Each new row is followed by what is left after taking away its nearest point in the smallest flat space through zero that holds the last named rows.

j_437, 5 rows:
array([[-329,  168,  109,  -62, -247,  156, -132,  276,  169, -183, -186,
         259, -166, -135,  140,  643,   74,  198,  144],
       [-340,   89,  124,  335, -204,  167, -148,    4, -126,  244, -391,
         157,  178,   28,  222,  -39,   24,  447,   54],
       [-104,  216, -262,  395, -221,  205,   71,  255,  392,  377, -643,
         311,   99, -169,  -59,  181,   37,  420,  -65],
       [ 131,   20,   17,  206, -135,  -48,  -64,  134,  606,  243, -475,
          90, -209,   24, -146,  170,  369,  357,  355],
       [ -49, -119, -202,  397, -313,  179, -168, -183,  491,  128, -300,
         107,   64,   -4,  -92,  273,  398,  125,  254]])
New rows:
[ -76,   85,  150, -119,  126,   57,  -88, -125,   81,  -80, -467,  102,
  297,  103,   19,  167, -113,  114,  174] : [  43,   36,   73, -192,  206,   14,  -26, -181,   65, -133, -315,   30,
  303,  102,  -54,   95, -151,  -62,  107]
[ -74,   51,   37,  -90, -121,   93,   -5,  -80,   35, -151,   57,  -68,
   20,   14,  295, -156,  146,   27,  -91] : [   9,   83,  -25,  -99,  -91,   69,   59,  -11,  137, -106,    4,  -53,
  -15,  -17,  226, -156,  137,   30, -116]
[-126, -281, -170,  253,  184,   98,  142,  218,  138,  -93, -249,   26,
   56,   11, -117,  -44,   68,  171, -244] : [-152, -334,  -14,  116,  217,   38,   73,  169,   25, -237,  -80,  -48,
  -18,   71,  -57,  -22,   92,  102, -157]

j_632:
array([[-233,  193,  208,   79,  203,   23,   28,  569,  -11,   -2,  -33,
        -142,   -3,  107,  -90,  -85,  283, -115,  -57],
       [ -72,  357,   61,  329,  137, -203,  196,   47,  210, -116,   90,
         133,   85,  584,    1, -325,  -19, -127,  366],
       [ 346,   68,  318,   19, -191,  123,  318,  162,  166, -215,   64,
         247, -255,  544,  -29, -156,   89,  341, -113],
       [ 239,   15,  -90,  152,  303,  -21,  -37,  118, -124, -231, -155,
        -304,  219,  161,   76,  -69,   38,   95,   99],
       [ 494,  140,  -12,   48, -484,   66,  145,  234,   23, -263, -174,
         170, -324,  227, -263,   67,  113,  -59,  166]])
New rows:
[  87,  154,  136, -208,  279,  253,  295, -307,  250,   41,   30,  106,
 -283,  190, -147,   96, -153,  270,  216] : [  -1,  172,   33, -204,  349,  243,  156, -130,  128,   67,  -83,  -78,
 -220,  -37, -213,  191,  -67,   87,  251]
[  37, -198,   86,  219,   90,  -91,  109, -109,  227, -168,  218,  -66,
  220, -249,  259,  211,  301, -269, -204] : [ 131, -147,   97,  244,  -23,  -90,  164,  -80,  261, -221,  204,    8,
  143, -154,  205,  200,  313, -282, -150]
[ 207,  215,   -9,   16,  176,   25,   73,  -60, -169,  171,   79,   -3,
  299,  196,   80,  120, -149,   19, -250] : [ 167,  259,  -21,  -11,   19,   28,   63,   11, -160,  213,   62,   66,
  196,  112,  -20,  179, -110, -109, -221]
[-267, -256,  -48, -216,  291,  -67, -255,   64, -304,   31,  227,  296,
   42, -235, -174,  221,  109,  -44, -188] : [  -2, -141,  -76,  -72,  224, -116, -137,   41, -243, -160,  185,  362,
   22,   90, -199,  117,   78,   -8,    5]

j_105 (5 x 19):
array([[  19, -292,   86, -181, -235,  287,  169, -146,   23,  161,  -26,
         104, -230, -121,   -4,  317,  -68,   73, -131],
       [ 330,  -96,   24,  204,   11,   39, -220, -166, -179, -172,  509,
        -292,  127, -108,   15,   50,  -47,  108,  168],
       [ -13,    3, -132,  -33,  -14,  -60,   89,   12,  178,   95, -129,
        -154,  250, -207, -108, -255, -392, -172,   86],
       [  41,   69, -212,   58,  -52, -112,   40, -178,  -41, -396,    5,
         327,  -78, -408,   95,  -68,   61,   10,   15],
       [-156,  220, -504,  146,  -14,   65,  -66,  411,  385,  210,  145,
        -135, -104,  -12, -178, -210,   10,  -59,  -91]])
New rows:
[ -74, -224,  149, -258,  -52,  206,   32, -110,  175,   13,  220,  -91,
  277, -200,   -6,   -8, -214,  237, -167] : [-177,  -27,  106, -193,   66,   67,  -33,   14,  152,  -92,  158,   34,
  230,  -55,   40,  -88,   21,  245, -191]
[ -70,  243,  -21, -245,  246,  -29, -215,  301, -259, -265,   76,  209,
   -7, -189,   80,  254, -257,  120, -189] : [ -67,  184,   11, -277,  226,   35, -200,  337, -206, -113,   80,   76,
   39, -137,   25,  262, -366,   97, -187]
[-186,  312,  253, -258,  309, -289, -165, -277,   66,  193, -129,  301,
  135, -241, -270,  234, -309,  132,  166] : [-150,  328,  117, -152,  277, -174, -270, -166,  115,  241,  133,  216,
   -5, -194, -306,  313, -176,  218,  120]
[ 268, -182,  128,   54, -188,  -14, -189, -165,  280, -117, -257,  247,
 -206,   87,  265,  199,  -35,  290, -197] : [ 265,  -71,   33,  141,  -99,  -99, -265,  -36,  365,  -59, -210,   49,
  -35,  136,  193,    0, -142,  215, -121]
[ 212, -300, -190, -216,  260, -268,  -20, -297,   -2,  246, -173,  244,
  249,   52,  207,  -37, -238,  137, -268] : [ 215, -222, -321, -104,  275, -225, -129, -166,   37,  255,   25,  194,
  143,  128,  186,  -17,  -79,  201, -302]

j_400 (5 x 19):
array([[ -62,  -70, -131, -247,   85,  -73,   13,  182,  137,   69,  -71,
           4,  461, -222,  333, -142,    4,   23, -124],
       [-161,  -84,  -81,  139,    8,  279,   -9,   54,  148,  -33, -304,
        -304,   77, -106,   42,  -55,  -47,  -42,   73],
       [ 243, -125,  -70, -296, -183,  207,  -60,  379,   52,  -48, -246,
         -83,  163,   57, -323,  197, -309, -139, -324],
       [ -37,  -96, -417, -166,  359,  246,   82, -107,   32, -159,   13,
         229, -349,  -69, -133, -221, -252,   71,   97],
       [ 288,  -15,   98,  -59,  -20,  151,  404,  189,  512,  -16, -131,
         110,  176,  256,  102, -470,    9, -123,  -78]])
New rows:
[  73, -140,  168, -134, -162,   14,  450,  -78,  -94,  256, -160, -151,
 -154,  -28,  -72,   -2,   52, -450, -423] : [ -92, -142,   38, -128,   -8,  -33,  388, -207, -190,  253,  -85, -115,
 -209, -177,   41,  -24,   78, -362, -320]
[ 197, -450,   -7,  188,   11,  262,  110, -102,    1,   29, -218,  -55,
 -187,   99, -138, -159,  -17,   68,   71] : [ 171, -417,   28,   65,   -9,    8,   11,  -82, -133,  113,  -72,   22,
   11,   -6,   13,  -54,   65,  120,   -8]
[ -74,   89, -111,   73,  198,   38, -113,  103, -233,  240,  275, -112,
   82,  -39,  -83, -237,  -49,  222,  226] : [  47,   86,  -19,   67,   82,   85,  -67,  208, -154,  241,  205, -149,
  130,   68, -168, -222,  -75,  153,  147]
[ 124, -102,  -24, -272,  244, -450,  263,  -44, -106,   62,  196,   17,
  -59,  391,  -24,   40,  -97,   13,  -96] : [ -60, -152,  -48,  -91,  218, -257,  198,  -40,  -53,   51,  -40, -287,
  -11,  284,   13,   72,  -94,  -11,   -7]
[-302,   -3,  398,  150, -128,  188,  396,  -74,  162,  -90,   59,  -31,
 -360, -429,   -2,  -15,  281,  -54,   85] : [-194,  -52,  293, -148, -133,  120,  325,   90,   88,  -84,   94,   90,
 -220, -487,  -65,   90,  142,  -57, -113]
[  60,  232,   41,  -22,  -50, -153, -113,  105,  288,  127, -204,  148,
  -70,  -85,  -86, -250,  -35, -257,  348] : [  13,  224,    5,  -66,  -61, -202, -231,  104,  150,  136, -176,  130,
  -67, -159, -124, -103,  -65, -233,  319]

j_756:
array([[  -6,  -72,  -91,  -23, -140, -258,  153,    9, -282,   86,  248,
         247,  301,   89, -171, -194,  119,  173, -330],
       [-188, -193,  286,  135,  348,  183,  220,   46,  -35,   27,  -13,
         172, -146,   89,  -72,  290,  156,  211,   73],
       [-383, -503,  309,  128, -227, -234,   93, -311, -223, -255,  101,
         235,  -79, -239,  113,   23, -308,  -60, -304],
       [-389, -130, -101,  119,  313,   27, -184, -132, -259,   34,   68,
        -211,   98, -175, -239,  188,   48, -408, -232],
       [  59, -258,   39,   91,   27,  394,  111,  -63,  -30, -335,  358,
        -206, -105, -191, -241,  -48,  262,  -75,  -44]])
New rows:
[ 230,   52,  166,   -6, -100,  112,  -34,  137,  178, -166, -300, -311,
  -54,  197,  271,  248, -222,  -71,  259] : [ 114,  -73,   94,   30,  -75,   -7,   59,  111, -106, -121,  -61, -198,
  174,  207,   41,  178,  -70,  -44,  -42]
[  94, -183,   25, -146, -264, -291,  107, -143, -298, -273,   37,  187,
  116,  -32,   56, -174,  256,   39, -146] : [  62,  -30,   15, -131,   10, -126,  -13,  -71, -156, -169, -171,   24,
   -2,    3,   86,   31,  275,  -68,   74]
[-137,  -94, -310, -297, -206, -173,  -26,  -83,  190,   77,   43,   34,
  231, -248,  -87, -139, -233,  300, -288] : [-165, -104, -208, -237,   43,   74,    3,  -30,  293,   66,  -22,  -48,
   72, -231, -114,   50, -128,  312, -111]
